The groups are shells around one centre, one inside the other: the same stretched ball of 6 dimensions in 7 sizes.
Some rows, each with its group after it:
[-40 -21 -21  13  14  -6  32  -9  19  23   5] | z774
[-52   0 -42   7  17   2   7 -32  20  42  25] | z581
[  3  -2   9  12  22  -4  22  15   8 -19 -19] | z992
[-29 -22 -10  40  16   7   0  29  34  20  11] | z581
[-29   3 -29 -21  48 -11  51 -65  -7  13  -1] | z581
[-17 -19 -28  23  20 -13  13   4  17  14   2] | z383
[  3  13 -21 -11  19 -22 -10  -4  -2  12  17] | z722
[-13  18 -31  -5  27  -8 -15 -19   4  24  25] | z108
[ -4  38 -22 -19  15  -7  -1 -32  -8  -4  -1] | z108
[-16   1 -10  -6  35  -7  39 -28   0  -2 -10] | z722
[ -7 -23 -22  19  21 -21   3  19  16  20  13] | z581
[-34   6  -6  20   7  16  21  -4  21  -3 -13] | z774
[-15 -13 -12   3  23 -15   9   8  11  23  19] | z722
[-24  47 -30 -24  17   3 -19 -43  -2  23  27] | z774
[-27 -35 -25  21  32 -15  41  -7  17  17  -2] | z383
[-15   5 -14   1   4 -11 -20  18  14  28  31] | z991
[ -7  -2  32  22  22  15  29  27  18 -27 -25] | z581
[  7 -11  50  26   1   5   8  76  24 -24 -13] | z383
[-43  -1 -17   6  24   8  25 -24  17  21   9] | z992
[-22  -7   4   0  30  -1  49 -15   6  -5 -14] | z992
[-29  31 -32 -23  10  -6   3 -43  -2  21  16] | z108
[-25   0  22  18   8  16   6  31  26   4   6] | z991
[-10 -10 -21 -13  44 -23  41 -32  -5  10   1] | z108
[-16  22  18   8  -1  15 -13  28  19  -1   8] | z722
[-14  27 -13 -10  15  -1  14 -25  -1  -6  -8] | z991
[-37  -6 -12   4  25   3  43 -26  11   7  -8] | z992
[ -5 -12 -31   6  28 -24   8  -5   6  17  10] | z383
[ 13  38   5 -21   3 -11 -28  15  -4  -2  17] | z992
[-20 -13  16  12  27   4  12  24  21  14  17] | z383
[-14   6 -30   1  18 -12  18 -24   3   3  -7] | z722
[-25   7  10  21   0  15  -8  30  27   7   8] | z722
[-31   1 -32   9  14  -3  23 -26  11   9  -7] | z992
[-29  26 -35 -29  29  -9  27 -65  -9  15   6] | z383
[  9  28  -6 -21   1 -19 -19   9  -4   5  16] | z991
[-22  14 -62 -27  22 -30  17 -65 -12  29  14] | z774
[-14  47 -28 -36   5 -12 -22 -34  -8  24  31] | z774
[ -8 -27   7  23  18 -10  32  29  17  -5 -12] | z991
[-12  -9  -4  -7  42 -12  56 -28  -3  -8 -17] | z383
[-25   5 -25  12  26   4  30 -31   9  -4 -18] | z774
[  2 -21   9  25  12 -12   2  49  20   1   3] | z108
[-13   7 -19 -10  34 -10  43 -41  -6  -8 -18] | z108
[-38 -34  -4  20  31  -1  38   5  24  24   9] | z581
[-40  35 -29  -9   5  10 -21 -28  12  33  31] | z581
[-19  26 -50 -26  31 -18  -1 -57  -9  28  24] | z108
[-41 -22 -20  22  25   2  52 -22  19   7 -17] | z774
[-13  26  16   4   3  14   0  13  13 -12  -6] | z992
[-21  33  -7 -12   8   6 -13 -10   7  13  18] | z722
[ -7  18 -26  -8  20 -12  14 -28  -4  -3  -8] | z991
[ -6 -22  -6   7  30 -19  26   9   8   9   3] | z991

New rows, each followed by its group:
[-19 -13  29  44   7  22  -3  60  38  -3   0] | z774
[-48  -2 -25   5  13   3  33 -31  15  20   1] | z581
[-28  16 -17 -13  28   1  42 -49  -2  -3 -14] | z774
[-21   1  -1  13   2   1 -16  29  23  22  24] | z722
[-29 -10  -4  25  -3   2  -6  33  29  21  15] | z383
[ -9  37  -4 -24  10  -3  13 -26  -7 -10  -7] | z774
[-18   4 -16  13  23   3  11  -9  13   3  -2] | z722
[-22  12  -3  -1  36   9   5 -12  11  14  17] | z581
[  1   7   8   3  -5 -11 -10  37  11   1   8] | z722
[-18  12  -1  -6   9  -2  22  -9   5  -3  -6] | z722
[-32 -19  21  40  21  23  20  34  36   2  -3] | z581
[-45  -1 -59 -11  31 -15  31 -67   2  38  15] | z774
[  3  -5   6   4  27 -11  23  11   4 -10  -9] | z722
[ -1  -2 -28   1  23 -23  21 -16  -1  -1  -9] | z108
[-26  -7 -44  -2  25 -20  30 -39   3  20   2] | z991
[-28 -19 -16  27  30   3  29  -4  21   8  -7] | z108
[ 0 21 -6  1 22 -1 -1 -3  3 -9 -3] | z108
[  3  11 -17 -13  21 -21  22 -20  -8  -8 -10] | z991
[  3   5  27   0   9  -3  23  26   6 -22 -16] | z992
[-41  -6 -52 -10  49 -12  50 -76  -2  26   3] | z581
[-20 -15  -8  16  30  -2  17   5  17  14   7] | z722
[-14  12 -11  -3  18  -5 -17   4  11  25  30] | z722
[ -4 -31  11  16  27 -14  51  19  11 -13 -22] | z383
[-24 -10   1  31   6   9  16  23  27  -2 -11] | z992
[  4  -7  11  11   0 -15  -1  45  14  -2   3] | z991
[ -2 -19   8   8  19 -16  45  14   6 -15 -22] | z108
[-32   7 -16  -5  35   4  39 -42   4   5  -6] | z108
[-15  12 -36 -13  22 -19 -10 -22   1  32  30] | z991
[ -9   3 -34 -11  11 -27  27 -28  -5   3  -9] | z774
[-22 -24 -34  -5  43 -26  49 -38   0  20   2] | z383
[  7  -5  16  18  -2  -9   1  50  16 -12  -8] | z992
[-43  28 -43 -11  22   5  -2 -53   7  32  24] | z774
[-43   6 -16   8  14  11   4 -11  21  28  20] | z108
[  8  38  -3 -22   2 -12 -20   2  -6  -1  12] | z991
[ -8  38 -38 -11  13  -7 -11 -36  -4   3   2] | z581
[-35   4 -23  10  24   7  24 -29  13  10  -3] | z991
[  5  33  -5 -37  24 -17   9 -27 -17  -3   7] | z774
[ -4  19 -20 -30  16 -24  29 -36 -15  -3  -7] | z774
[  7  29  -5 -25   2 -20 -14   4  -7   5  16] | z992
[-18   4  18   9   1   6  -3  34  21   8  13] | z722
[ -1  13  -4   2   8  -7  18   0   2 -18 -20] | z108
[-29 -20  -1  26  22   6  23  14  25  11   1] | z722
[-24   1  13  36   6  23  -9  38  33   2   3] | z383
[-27 -24 -11  14  32  -7  40  -6  15  12  -1] | z722
[-11  45 -31 -19   1  -6 -31 -22  -1  16  22] | z108
[ -7  25  -9 -25   9 -14  -4 -11  -4  12  18] | z722
[-31 -27   7  17  24   0  43  10  20   9  -3] | z108
[-23   6  23  25  -9  18 -28  58  35  14  23] | z774
[-18  30 -43 -20   1 -18 -30 -22   1  37  37] | z774
[-14 -13  -2   8  35  -6  14   7  13  15  14] | z108
[  2  27   6 -25  11 -12 -15   8  -2  11  26] | z108
[-14 -21  -1  19  11 -10  11  30  20  12   7] | z722
[-23   9 -43  -5  22 -14  22 -44   0  12  -3] | z991
